All groups share one centre, and each spreads out both ways along 11 directions, with some noise.
Some rows, each with its group after it:
[-2.127,  1.876,  1.106, -0.266,  1.816, -0.490, -1.233, -0.999, -1.730,
 -1.738,  1.884,  2.330,  1.356, -1.847, -1.088]
q_316
[ 0.155, -2.401, -1.160, -0.813,  0.161,  2.183, -0.589, -0.408, -1.990,
  0.159, -0.657, -1.465, -0.611,  1.248, -2.118]
q_63
[-0.401,  0.591, -1.377, -1.047, -0.982,  0.514,  2.375,  1.605,  0.905,
  0.201, -1.942,  0.656,  0.190,  0.024,  1.502]
q_464
[ 0.767, -2.397,  2.100,  0.863,  1.866,  1.993,  0.392, -0.012, -0.081,
 -0.944,  1.998,  1.553,  3.000, -2.415, -1.076]
q_464
[ 0.341, -1.489,  0.383, -1.335,  0.387,  0.285,  1.999, -0.225,  0.705,
  1.319, -1.643,  0.263,  0.308,  0.165,  3.034]
q_316
[ 0.822, -2.030,  0.858,  1.659,  0.282, -3.187, -2.473,  0.585,  1.323,
  1.749,  2.205, -0.994,  0.595,  0.146,  1.020]
q_316
[ 1.098,  0.588,  0.936,  2.253,  0.199, -2.636, -3.541, -0.004,  0.923,
  0.459,  2.866, -1.828,  0.490, -1.393,  1.173]
q_464
[ 0.380, -2.431, -1.680,  1.463,  0.385, -0.932, -1.754,  0.783,  0.005,
 -0.270,  0.917,  0.565, -0.810, -0.720, -1.675]
q_316
[ 1.437, -4.304, -1.079,  2.941,  1.323,  0.208,  0.752,  1.031, -0.984,
 -2.139,  1.133,  2.793,  0.974,  0.349, -0.481]
q_63
[-0.913, -0.853,  3.432,  0.949,  1.598,  0.508, -1.907,  2.487, -1.475,
  1.773,  1.094, -1.779,  0.206, -0.603,  3.293]
q_587
[ 0.883, -3.022, -1.351,  0.646, -2.666, -0.096, -3.808, -0.777,  2.870,
 -0.780,  1.068, -0.283, -1.007, -0.466, -1.576]
q_316
[ 0.856,  2.313,  0.938, -1.958,  0.290,  2.382,  2.474, -1.054,  0.123,
 -0.502, -1.434,  1.959, -1.142,  1.306, -0.280]
q_464
[-1.897, -1.157, -0.159, -0.206, -0.009, -2.054, -2.601,  3.658,  1.198,
  4.010,  1.389, -0.961, -0.401, -1.272,  0.499]
q_587
[ 0.558, -0.696, -0.020, -3.569,  1.394,  2.363, -1.559, -3.583, -0.623,
  2.796,  0.921, -2.045,  0.546, -0.268,  0.598]
q_316
[ 1.190, -1.312, -3.101,  0.743, -0.134,  0.749, -2.115,  1.544, -1.890,
 -0.322, -0.146, -0.953, -3.273,  1.722, -2.563]
q_63
[-1.030, -1.053, -3.643,  2.026, -0.418,  0.062, -2.477, -1.103, -0.796,
 -0.889,  1.955, -0.224,  0.844, -2.106, -0.417]
q_464
[ 0.302, -3.586,  0.151, -2.568,  1.138, -1.281, -1.751, -0.485,  1.007,
  1.695,  1.498,  1.734,  1.263,  1.728,  0.263]
q_63
[-0.558, -2.629,  0.416,  1.326, -1.840, -0.344, -2.911,  0.669,  0.488,
 -2.770, -1.045, -0.332, -2.820, -0.741, -2.967]
q_316
[-1.882,  0.261, -3.474, -1.996, -0.155,  1.066, -0.446,  0.170, -0.345,
 -0.896, -0.777,  3.684, -1.489, -0.930,  0.372]
q_464
[ 0.881, -1.416, -0.733, -0.372, -0.558, -2.449, -0.200,  2.132,  2.242,
 -0.799,  0.011,  3.178, -0.160,  1.442,  0.752]
q_587
[-0.200, -0.393, -3.690, -1.965, -0.438,  0.074, -1.896, -0.147,  0.156,
 -1.515,  0.527,  3.901, -0.560,  1.610,  2.298]
q_464
[ 0.810, -0.768,  0.801,  2.021,  2.988,  0.207, -0.918, -2.256, -3.189,
 -0.838,  2.774,  0.151,  1.426,  0.511, -0.167]
q_587
[ 1.354,  1.352, -2.265,  2.005,  0.604, -3.288,  0.041, -0.586, -0.635,
 -0.443, -0.873,  0.111, -3.603,  0.783,  0.332]
q_63
[ 1.560,  0.008, -3.218,  4.067, -0.525,  0.866, -3.099,  1.376, -1.505,
 -2.336,  1.881,  0.198, -1.859,  0.247,  1.241]
q_316
[-0.320, -0.250,  2.840, -3.774,  2.605, -0.070, -0.387, -0.417, -1.573,
  0.511, -0.400, -0.347,  1.130, -0.498,  1.737]
q_587
[ 1.250,  0.828, -0.396, -2.483, -0.322,  1.078, -1.525, -2.666, -0.088,
 -0.265, -0.890, -1.393, -1.571,  0.621,  1.189]
q_464
[-0.526, -2.834, -1.766, -0.236, -0.582,  0.312,  1.224,  0.092,  0.500,
  0.010,  0.495,  0.159,  3.873, -0.715, -2.040]
q_63
[ 0.477,  0.841, -1.978,  2.227, -2.443,  1.141, -0.022,  1.515,  1.082,
 -1.532, -0.251,  0.705, -1.015,  0.521,  1.183]
q_316
[-0.236,  1.475,  0.616,  2.514,  0.344, -0.621, -1.809, -1.751, -1.969,
  1.732,  1.537, -3.578, -0.814,  1.710,  1.127]
q_587
[ 1.316, -0.229,  0.064, -1.708, -0.434, -1.915, -0.520,  0.991,  2.418,
  0.669,  0.646,  0.919,  0.889,  0.282, -0.781]
q_464
[-0.206, -1.812, -1.156, -0.496,  1.341,  2.926,  0.290, -2.995, -2.640,
 -1.403, -0.797,  0.417, -1.246, -0.634, -1.970]
q_464
[ 1.092, -0.139,  1.004, -2.707, -0.621,  0.877, -0.195, -1.520,  1.840,
  0.317,  0.713,  0.480,  1.327,  0.783, -2.252]
q_316
[-1.644,  0.632,  1.117, -2.119, -0.465,  2.700, -3.177,  2.276,  0.440,
  1.071,  0.219,  0.491, -1.859, -1.011,  3.108]
q_63
[ 5.053, -2.317, -3.056,  0.098,  0.710,  1.356, -2.165, -1.025,  0.476,
 -2.594,  0.165,  0.060, -0.798, -1.074,  3.488]
q_587
[-1.614, -1.313, -2.666, -1.657,  0.742, -0.084,  0.430,  2.396, -0.306,
 -0.396, -1.029,  3.221, -0.106, -1.504,  1.581]
q_464
[-1.789, -1.546, -0.781,  2.396, -1.250, -0.431, -3.859,  2.140, -1.718,
 -1.738,  0.456, -1.758, -0.587, -0.120,  1.753]
q_316
[-1.183, -3.414, -0.066,  3.278, -3.154, -0.932, -0.513,  1.079,  1.594,
 -1.594, -0.357, -0.151, -0.310,  0.877, -2.992]
q_587
[-0.924, -1.634,  0.758, -0.455,  1.177, -2.764, -0.813, -0.460,  0.856,
  3.794,  1.814,  0.307,  0.644,  1.224, -0.024]
q_587
[ 1.112, -1.494, -2.366, -0.178,  0.474, -1.629, -2.801, -1.692,  0.636,
  5.227,  2.581, -2.816, -0.522,  1.631, -0.691]
q_587
[ 0.689, -1.782, -4.042, -0.113, -2.011, -2.179, -1.689,  1.187,  0.972,
  0.305,  0.085, -0.316,  0.265,  2.962,  1.568]
q_464
[ 0.910, -2.417, -1.070,  1.019, -0.252,  1.123, -0.490,  0.974, -0.507,
 -0.784,  0.400,  1.795, -0.358,  2.525,  1.305]
q_63
[-0.589, -3.194, -2.027, -0.096, -2.050,  1.937, -1.589,  0.631,  0.046,
  0.402, -1.947, -2.369, -2.339, -0.265, -0.659]
q_316
[-0.551, -2.473, -3.812,  0.663, -0.130,  0.564, -3.785,  2.482, -1.886,
 -0.523,  2.211,  0.904,  0.954,  1.541,  2.928]
q_464
[-0.125,  0.809,  0.190,  2.701,  0.976,  0.270, -1.653, -1.615, -2.620,
  0.307,  2.274, -2.575,  0.983,  0.272, -0.040]
q_587
[-0.224, -3.236,  1.029, -2.441,  1.245,  0.969, -3.642,  0.432, -0.445,
  1.075,  1.468,  2.114, -0.207,  2.620,  4.403]
q_63
[ 0.600, -1.192,  0.581,  2.775, -1.259, -2.328, -3.404,  2.402,  1.681,
  0.937,  1.469, -0.581, -2.042,  0.777,  1.852]
q_63
[ 1.298, -1.608, -1.391, -1.462, -1.357, -0.508, -1.365,  1.227,  1.753,
  0.267,  1.345, -0.542,  2.277,  0.620, -2.505]
q_63
[-0.761, -1.868,  1.158, -0.150,  0.523,  0.535,  0.657, -1.029, -0.151,
 -1.120, -0.804,  0.400,  0.957, -1.399,  0.570]
q_587
[ 0.418,  1.233, -3.182,  0.293, -1.450,  1.675,  1.200,  1.418,  0.001,
 -1.263,  0.863,  0.043,  3.392, -0.663, -1.603]
q_63
[ 0.593, -2.393, -1.279,  1.317,  0.034,  0.127,  0.038,  1.738, -0.230,
  1.526, -0.713, -1.087, -0.501,  0.372,  3.075]
q_316
[ 0.556,  1.484, -0.514,  0.759,  0.756,  0.850, -0.917, -2.707, -2.370,
  1.433,  1.386, -2.851,  0.277,  2.460,  0.652]
q_587
[-0.319, -1.905, -2.154, -3.205, -1.458, -0.670, -0.574,  0.327,  2.276,
  0.990, -0.562,  0.240,  0.619, -0.499, -3.139]
q_63

New rows. What belongs after each?
[ 0.102,  1.143, -2.729,  1.504, -1.353, -2.145, -1.141, -0.578,  0.902,
 -1.017,  0.535,  2.603, -1.636,  2.425,  2.994]
q_464
[-0.690, -0.357, -2.805,  1.859,  0.584, -1.235, -0.492,  0.488, -0.606,
 -0.182,  2.038,  0.776,  1.508, -1.583, -2.566]
q_464
[ 2.018, -3.788, -1.908, -1.353, -1.212,  1.084, -0.145, -1.344,  1.410,
 -1.873, -0.511,  0.591,  0.997,  0.988, -1.785]
q_587
[-0.482,  0.987, -0.492, -0.540,  0.286,  3.292, -3.413,  1.384, -0.914,
  0.287,  3.274, -0.735,  1.716, -2.850, -1.127]
q_464
[ 0.752, -4.141, -0.356,  0.975, -1.376, -1.808, -0.326, -0.177,  1.542,
 -0.059, -0.590, -1.506,  0.428,  0.863, -1.661]
q_63
[ 2.890, -2.196,  1.928, -3.027, -0.042, -1.585, -0.286, -1.310,  2.605,
 -0.916, -0.378,  0.400,  1.315,  1.244, -0.557]
q_63
[-0.333,  0.671, -1.391, -2.230,  0.051,  1.843, -5.920,  0.354, -0.024,
 -0.312,  2.855,  0.495, -0.029, -1.977,  1.078]
q_464
[ 1.952,  0.831,  4.076, -0.710,  2.002,  1.834, -3.152, -1.576, -0.395,
  0.029,  2.449, -1.802,  0.169, -1.645, -0.401]
q_464
[ 1.543, -1.519,  0.562,  0.459,  1.964, -0.499, -0.306, -1.281, -1.144,
 -2.040,  0.796,  1.686,  0.755,  0.742,  0.684]
q_587
[-1.160, -1.758, -2.470,  0.088,  0.425, -0.028, -0.365, -2.689, -0.241,
 -1.808, -1.894,  0.772, -0.724, -3.797,  4.089]
q_464
[-0.843, -0.626, -1.061,  1.214, -0.285,  1.536,  0.383,  0.879, -0.549,
  0.211, -0.398, -1.861,  0.926, -2.632,  0.355]
q_464
[-1.846,  1.133,  0.331,  3.890, -0.706,  2.063,  1.675,  1.975,  0.038,
  1.479,  0.463,  1.414, -1.183, -0.272,  1.182]
q_63
[ 0.128, -1.184, -3.422,  0.023, -1.661,  2.322, -0.784,  3.762,  0.529,
  0.012,  0.856,  1.179,  1.049,  0.339, -0.628]
q_587
[ 0.412, -2.297, -1.853,  2.210,  0.320, -4.983, -1.973,  1.690,  0.032,
  0.579,  1.232,  0.029, -0.261,  1.331,  0.423]
q_464
[ 0.660, -2.897,  0.726,  2.293,  2.869,  0.165, -1.601,  1.556, -3.921,
  0.313,  1.564, -2.293,  0.483,  0.333,  0.487]
q_464
[ 1.002, -0.572,  0.734,  2.794, -1.737, -0.546, -0.872,  2.477,  0.239,
  1.321,  0.190, -3.010, -0.771,  3.053,  1.622]
q_464
[ 0.781, -1.746, -0.603,  0.579, -1.629,  4.102,  2.501, -0.575, -0.017,
 -0.575, -1.069, -0.684,  1.394,  1.122, -1.033]
q_464
[ 0.382, -1.476,  1.560,  0.395,  2.644, -1.322, -4.104,  3.003, -2.041,
  0.209,  2.053,  0.932, -1.333,  0.982,  3.073]
q_464
[-0.344,  2.877,  0.244,  1.496,  2.124, -0.485,  0.641, -1.434, -2.380,
 -0.973, -0.195, -0.209, -0.457, -1.999,  3.081]
q_63
[-1.246, -1.257,  1.914, -2.928,  0.223,  0.036, -0.430,  1.994, -0.101,
 -0.677, -0.365,  0.333,  1.850, -0.252, -0.711]
q_587
[ 4.597,  0.108, -1.163,  1.805, -0.114,  0.775,  1.299, -0.028,  2.394,
  1.515,  0.712,  0.552, -1.296,  1.468,  1.948]
q_316
[ 1.945, -2.193,  0.490, -2.419,  0.695,  1.551, -3.010,  1.167, -0.164,
 -1.503,  0.554,  1.306, -0.578,  1.244,  1.454]
q_63
[ 1.964,  0.011,  0.143,  1.422,  0.923, -2.903, -0.433, -1.731, -0.593,
 -1.449,  0.050, -0.744,  0.258,  1.073,  2.675]
q_63
[ 0.390, -5.160,  1.178,  1.589,  0.408, -1.230, -0.859,  0.128,  0.841,
  0.369,  1.444, -0.572,  2.533, -0.124, -1.294]
q_63
[-0.303, -2.089, -0.577,  0.078, -1.924, -1.239,  0.450, -0.069,  1.861,
  1.699,  0.863,  0.738,  1.152,  4.171, -2.336]
q_587
[ 0.928, -1.294,  0.305,  0.717,  1.710, -1.079, -4.292,  1.228, -1.689,
  1.061,  0.398, -0.419, -5.984,  0.901, -0.357]
q_63
[-0.129, -2.352,  1.213, -0.325,  0.461,  0.078, -1.439, -0.605, -0.969,
  0.120, -2.733, -2.345, -3.697, -0.757,  3.135]
q_464
[-1.723, -1.029, -6.711,  0.489, -0.829, -1.350, -0.216, -0.980, -1.082,
 -0.685, -0.415,  0.564,  0.265, -1.370, -0.666]
q_464
[ 2.165, -1.329, -2.756,  2.171, -0.291,  1.459,  0.307,  2.070,  0.550,
  1.474,  1.822,  0.308,  1.338,  0.628,  1.564]
q_316
[-2.333, -2.376,  1.350,  2.975,  1.784, -1.320, -1.345,  4.447, -1.390,
 -0.422,  1.023,  2.470, -1.042, -2.176,  0.184]
q_587
[ 1.231, -0.919,  0.712, -2.445, -1.056,  0.608, -3.269,  0.805,  0.347,
  0.597, -1.546, -2.586, -2.420,  2.175,  5.644]
q_464
[-0.012, -3.234,  2.954,  3.092, -1.092, -1.685, -3.462,  1.660,  1.663,
  2.006,  2.541, -1.916,  0.893,  1.103,  2.340]
q_63
[-0.506, -2.816, -1.568,  2.218, -0.505,  1.102, -0.525,  1.970, -0.487,
 -0.229,  1.824,  0.571,  1.789, -0.219, -1.505]
q_464
[ 1.722, -3.737, -0.030,  3.380,  0.518,  0.165, -1.527,  0.587,  0.002,
 -1.859,  1.763,  1.108,  0.726, -0.553,  0.434]
q_587
[-2.686, -0.102, -0.310,  0.538,  1.854, -1.859, -1.200, -0.657, -1.122,
  3.792,  1.567, -0.367, -0.349, -1.212,  0.197]
q_63
[-2.030, -1.879,  0.835,  2.181, -3.195, -1.945, -0.718,  2.212,  0.876,
 -2.448, -1.891, -0.270, -1.440,  0.591, -2.718]
q_587
[ 1.225, -0.500,  1.038, -2.421,  0.029,  2.264, -1.251,  2.440, -0.063,
 -0.944, -0.320, -0.636,  1.397, -0.426,  3.223]
q_587
[-1.743, -0.834,  0.416,  0.192,  1.688,  0.584,  0.599, -0.721, -1.313,
  1.303,  0.967,  0.016,  1.549, -1.545, -0.245]
q_63
[ 1.419, -2.606, -0.701, -0.516,  1.311, -2.803, -2.416, -0.144,  0.212,
 -0.554,  0.365,  1.011, -1.281,  0.243,  0.985]
q_63
[ 0.489, -0.344, -0.959, -0.632,  1.335,  0.846,  1.664, -1.492, -1.700,
  0.303, -0.632, -2.077,  0.938, -1.606, -2.693]
q_464
[ 2.523, -2.632,  2.348,  1.426,  0.740,  1.564, -3.526, -1.091, -1.463,
 -0.794,  1.724, -1.820, -0.229,  2.869,  3.281]
q_464
[ 0.692, -1.083,  0.663,  1.012,  0.239,  1.036, -2.916,  2.593,  0.454,
 -0.566,  2.906,  0.945,  2.585, -0.672,  4.054]
q_464
[ 0.446, -1.128, -0.722,  2.819,  0.437,  1.079, -3.351,  0.180, -0.905,
 -0.900,  4.302,  0.462,  2.291, -0.451, -0.119]
q_464
[ 0.464, -0.053, -0.296,  1.758,  1.170, -2.773, -2.597, -0.586, -0.702,
 -1.267,  0.908,  1.958, -1.952,  1.257,  5.060]
q_464
[ 0.323, -1.196, -2.052, -0.028, -3.052,  1.162,  0.689,  1.521,  0.992,
  0.564, -1.896, -1.063, -0.918,  3.575,  0.996]
q_464
[ 0.521,  0.178,  3.345,  1.732,  0.201,  0.836, -3.674,  1.538, -0.467,
  0.867,  1.396, -2.657, -1.587, -0.423,  2.478]
q_464
[-1.062, -3.791,  1.128, -1.124,  1.734, -2.276,  0.023, -2.244,  0.438,
  0.366, -0.125,  0.511,  2.207, -2.003,  1.023]
q_63
[ 0.078,  0.026, -1.711, -0.211, -2.314,  0.451,  2.448, -0.255,  1.422,
 -0.330, -1.910,  1.325, -1.334,  2.727, -0.954]
q_464
[ 2.296,  0.321,  1.133,  0.316,  1.941, -2.190, -0.362,  1.103, -0.650,
  0.385,  1.995,  0.645,  0.725,  2.444, -0.337]
q_464
[-0.609,  0.468, -0.948,  0.731, -3.531,  0.910, -0.318,  0.459,  0.854,
 -0.745, -0.417, -2.187,  1.098,  1.360, -1.068]
q_587
[-0.796, -2.140,  2.084,  3.440,  2.174, -0.322, -2.273,  3.216, -1.942,
 -0.070,  2.553,  1.546, -0.857, -0.484, -0.348]
q_464
[-1.245, -2.453,  1.470, -1.309,  0.514,  1.378,  0.681, -2.848, -0.747,
  1.359,  0.045, -1.563,  1.803,  0.088, -1.843]
q_587
[ 1.319, -2.533, -0.710,  1.183,  0.087,  0.512,  0.747,  2.160,  0.826,
 -1.966, -1.161,  3.225, -1.690,  0.375,  3.029]
q_587
[-0.109,  2.023,  0.415, -0.838,  0.286,  0.945,  0.281,  0.488, -0.695,
 -0.249,  1.576,  0.548,  2.937,  1.228,  2.463]
q_316
[-2.249, -1.459,  2.679,  1.015,  0.839, -4.398, -1.676,  1.953, -0.075,
  1.972,  1.848,  0.610,  0.218,  1.412, -1.848]
q_587
[ 0.918, -1.910, -1.699,  1.034, -1.220, -0.343, -1.583,  0.109,  0.983,
 -1.639,  1.100,  2.667,  0.506,  2.318,  4.063]
q_464
[ 0.532,  3.179, -1.806,  1.717, -0.801, -3.650, -1.659, -1.472, -0.782,
 -0.720,  1.566, -1.053, -0.324,  2.823, -1.261]
q_587
[ 0.312, -0.017,  1.061,  2.162,  2.132, -2.069, -2.442, -1.181, -1.311,
  0.624,  2.074, -1.642,  0.235, -1.724,  1.837]
q_587
[-0.465, -2.817, -0.420, -3.712,  0.910, -2.070, -1.463, -2.152,  0.426,
  0.772,  0.299, -0.555,  2.592, -0.688,  0.582]
q_63
[ 1.396, -2.007,  0.551, -1.774,  1.828, -0.699,  1.467, -1.822, -0.642,
 -0.356, -0.978,  1.122, -0.566,  0.950, -2.868]
q_464
[ 0.859, -0.504,  3.234,  2.037, -0.384,  1.374, -2.851,  1.088,  0.264,
  0.246,  2.007, -0.867, -1.485,  1.317,  0.281]
q_464
[ 0.466,  1.208, -0.299,  1.526,  2.113, -1.855, -1.310,  4.445, -1.249,
  0.354,  3.995,  2.309,  2.414,  0.349,  0.820]
q_464
